The rows of a group lie close to one hidden flat surface of 7 dimensions, which passes through zero. Surfaces can cross.
Known rows, each followed by its group:
[-10  21  14  -6 -24 -33   3  18   1  -7 -16 -28   0  23 -22   3 -15]
K_891
[-11 -15  -6  20   4 -19  -1   2 -11  -1  25  -3  39   9 -42  13   6]
K_384
[28 -2 12 12  9 24 21 -1 -6 10 32 26 -3  5 21  2 -7]
K_891
[ -1  43   7  24  27  12 -12  11  15  10  43  31 -10   3  19   6 -20]
K_891
[ -2  -8  23  -1 -10  -9   7   8   3   0 -12   0   9  30 -13   7   2]
K_513
[  6  44  -2  -2  12  24 -10   9  25  -1  30  37 -25  21 -17  10  -3]
K_513
[-33  19  21  13  -8  -3 -10  -3 -18  -9 -14 -32   2   3   9   2   3]
K_848
[-35  20  12  21 -18  -9  -1   2 -13  -9 -20  -3  -9  12  15 -11  -9]
K_848
[-39  35   6  -1   7  -9  11  12 -10  11   7 -41   9 -12   2  22  -1]
K_384
[-36  21   6  -4   9   3  20  14   0  20  11 -27  15  -9   6  29   6]
K_891
[-23  -5  26 -14  -3   7   0  13  23   6 -21  13   8  39 -12  19  18]
K_513
[ 28  -8 -11  21  -1   9   5 -22 -25 -10  19  -8  -6 -20  11 -22  -9]
K_513
[-13 -27  14  -3 -17 -32  17   7 -15   5 -27 -36  26   0   7   3  -2]
K_513
[-17   5  -9   7  19  23   0 -21 -22  -5   3 -10 -14 -10 -13   1  26]
K_513
[ 32 -41  -2  -5  12  13  20 -12   1  15  15 -10  21  -8   1   2   7]
K_848
[ 12 -30  23  27   0  19  -8 -22 -15 -14 -11   8   3  20  13 -19   9]
K_513
[  6  -3  43  -8   5   6  20  -3 -17   1 -24 -17 -17  24  16   6  11]
K_384
[  9  41   8  13   7  18  14  13  18  13  41   9  -3  18  -2  11 -18]
K_848
[ 16 -28  -9  -2 -12 -21  26  11   8  10  -9  31   5  15  -3 -11 -13]
K_848
[  1  -1  17  18   8  47 -22 -33 -21 -19   4 -21  -5  -5  12  -5  23]
K_848
[-18  11  32  29  -6 -12   1   3 -12  -3  -2 -23  12  21   8  -2 -11]
K_384
[  2  24  23  29 -20  27  -7  -7   7 -10   4   2 -10  24  24 -20 -17]
K_384
[  6  25 -11   9   2  27   0 -11  -6  -4  20  -3 -16 -21  18  -9  -5]
K_891
[ 1  3 12 14 11 12  3 -2 -2  4 14  9  4  6 12  2 -2]
K_891
[  5 -29 -13 -25  -5   0  11  -4  -2   4 -22  -6   1 -14  -2   3  16]
K_384
[  7  12  23   3 -17 -33  17  23  -2   1   3 -11   8  35 -23   8 -20]
K_513
[-23  -3  12  13 -23 -19  11   5 -11  -4 -26   0   1  19   6 -10  -6]
K_848
[-15 -19  -2   6  32 -24   0  12   2  22   7  16  21 -20  25  13  -4]
K_891
[  3  -8   7   8   1   2 -35 -15 -11 -25 -17  10 -12   2   1 -13   8]
K_848
[  3 -33  -8  18 -15 -22  -8  -1  -1  -8   0   7  34  10 -22 -10  -6]
K_384
[ -8 -25  -3  12   2 -13  -8 -12 -17  -2 -16 -14  13 -17  16 -14   0]
K_384
[  5  -5   3  -6   3 -34  13  19   1  14   2   7   9  -2   8   8 -15]
K_891

New rows. What belongs after each?
[-15 -14 -10  -3  13 -38 -28   9  11   4 -24  15   5 -19  21  -7 -10]
K_513
[ 17 -39   0  -7 -10  19   4 -11   4  -1 -13   9  10  -3  13  -8  11]
K_513
[ 13   2   7   3  11  13 -15   3  22  -3  13  42  -5  29 -18   2   3]
K_891
[ 17 -23 -26  -9  14   2   3  -9  -7   7   6  14  -3 -40  24  -6   2]
K_891
[ -1  17  26  -4  -4  26   0  -1   0 -10   8 -16   0  28 -23  19  15]
K_848
[-25  -9  -6   0  -7  -8  -1 -10 -13   3 -32 -39   2 -35  42 -13   0]
K_384
[-13  33   6   9  12  24 -13   2  17   2  22  12  -6  13  -5   8   2]
K_891
[  0  -2 -33  -3  27 -24 -43  -6  -1  -4  -1   4  -8 -55  22 -13  -9]
K_848
[-14  35 -18 -50 -11  10  18  19  24  15 -14 -16 -25 -21  10  17   3]
K_384
[ 21 -18  15  -3 -12  -5   4   3   5  -8  -9  16   0  34 -21  -2   1]
K_891
[-10   2 -26  23  26  12 -17 -18 -15  -2  31  -2   9 -35   2  -1   7]
K_384
[-11  13 -21   8   9  -5 -37 -11   4 -11  -5   1 -11 -24   9 -16  -5]
K_891
[ 37 -17  17   9   1  21  34  -3 -15   9  25  20   0   7  24  -1  -6]
K_891
[ -9 -33  -6   3  31  16 -24 -13  15   5  -2  32  12  -1  -3   2  25]
K_891
[ -3  13   8 -20  -5  26   1  -2   3  -7   2  -8  -6  13 -25  18  20]
K_848
[-8 -2 -6 -7 28 34  9  0 13 19 26 23  8 -9  6 22 20]
K_891
[  9 -24  11  19   4  18 -25 -16   9  -7 -10  26   2   3  32 -19  -1]
K_513
[ 19 -38  -2  17  -4  17   2 -15  -6 -11  22  20  28  22 -41   0  16]
K_384
[ 16 -42  14 -12 -10  37  -1  -9  19  -3 -18  34   6  27   2  -1  23]
K_513
[-57  26  15   4  -7 -21   4  12  -8   6 -18 -62  20  -3   0  18   1]
K_891
[ -3 -16 -28 -19  -7 -16  -5   3   7   4 -20  -2   2 -30   9  -7  -1]
K_384
[ 34 -25  15   7 -24  20  10  -5   5  -4   4   5  14  11  23 -12 -13]
K_513
[-18  23 -17 -24 -10 -28  -5  20  17  11 -23 -14 -13 -27  25  -2 -19]
K_384
[  0  25  -8  22   6 -11   4  -7 -27  -5  19 -23 -10 -14  -3  -8 -12]
K_513
[-12  10 -10 -37   6  -8 -11  10   5   1  -5 -27   3 -19 -23  28  17]
K_848
[-11  -7  -2  -8   3  13 -24  -4  25 -10 -12  18   2  27 -37   4  22]
K_891
[  5  13 -26  -6  -5 -25 -31  -1   8 -13 -11   5 -18 -18  -6 -17 -15]
K_891
[-35  32   3  10  26  11 -25  -1   9   0   3  13 -16   5   2   6  10]
K_513
[-15  33  27  15 -15  38  14  -3  -1  -2  12 -21  -3  25   7   6   1]
K_384
[  9   0  34  19  -4 -24  10  14   2   5   5  -5  16  38  -6   4 -19]
K_848
[-13 -24  -4  10   1 -25  -4  -4 -14   0 -13 -18  21 -16   4  -4  -1]
K_384
[  2 -35  -2  13  11  17  -9 -30 -19 -11 -14   3  -3  -8   8 -16  21]
K_513
[ 28  -5   8  -1 -34  15  28 -11 -24 -13  -5 -24 -11   4   4 -14  -4]
K_891
[ -4 -10 -17   2 -27  40  49  -7   0  10   1  27 -10   8   8 -14   8]
K_848
[ -4  -2  13  27  15 -31 -16   0 -16  -3   3  -2   9   2   8  -6 -12]
K_384
[  8 -13  22  16 -13   7   5 -10 -13 -10  -9  -9   3  19   3 -10   0]
K_891
[ 14  18 -23 -11  46  19 -10  -8  -7   5  36  24 -27 -32  -6  15  14]
K_384
[ 12  -7 -13  22  33 -14 -27 -13  -6   6  17 -13   9 -43  35 -15 -16]
K_848
[ 16 -30  16   3  24   4   5 -15 -25  -3   2   5  -2   5  -7   5  20]
K_384
[ -3 -11  -7  -2   8 -20 -17  -3  -6  -4 -13  -8   3 -17   6  -4   0]
K_848
[ 19   2  23   9 -11  59   7 -18   4 -14  13  12  -9  45 -20  -3  20]
K_891
[ 24  24 -11  19   7  11   3   5  21   9  37  47 -15   7  12 -15 -26]
K_848
[ 35 -14 -16 -33  12  37  -8 -11  14  -6  13  18 -11  -8 -29  12  28]
K_848
[ 12 -15 -11   7 -15  14  50   6  10  21  12  29   2  13   8 -10 -10]
K_848
[-11  20  34  39  -6  -2   6   4 -10  -1   8  -9   5  27  18  -7 -19]
K_848
[ -2 -18 -12 -38  -8  -1  13   9  16   6 -16   2   6   9 -36  19  22]
K_891
[  9 -17  -1   6  15 -41  -5   8   0  11   1 -10  18 -12  10  -3 -19]
K_848
[  6 -35 -24 -10  14   6  -6 -13  -1   3  -7  13   3 -29   8  -5  16]
K_891
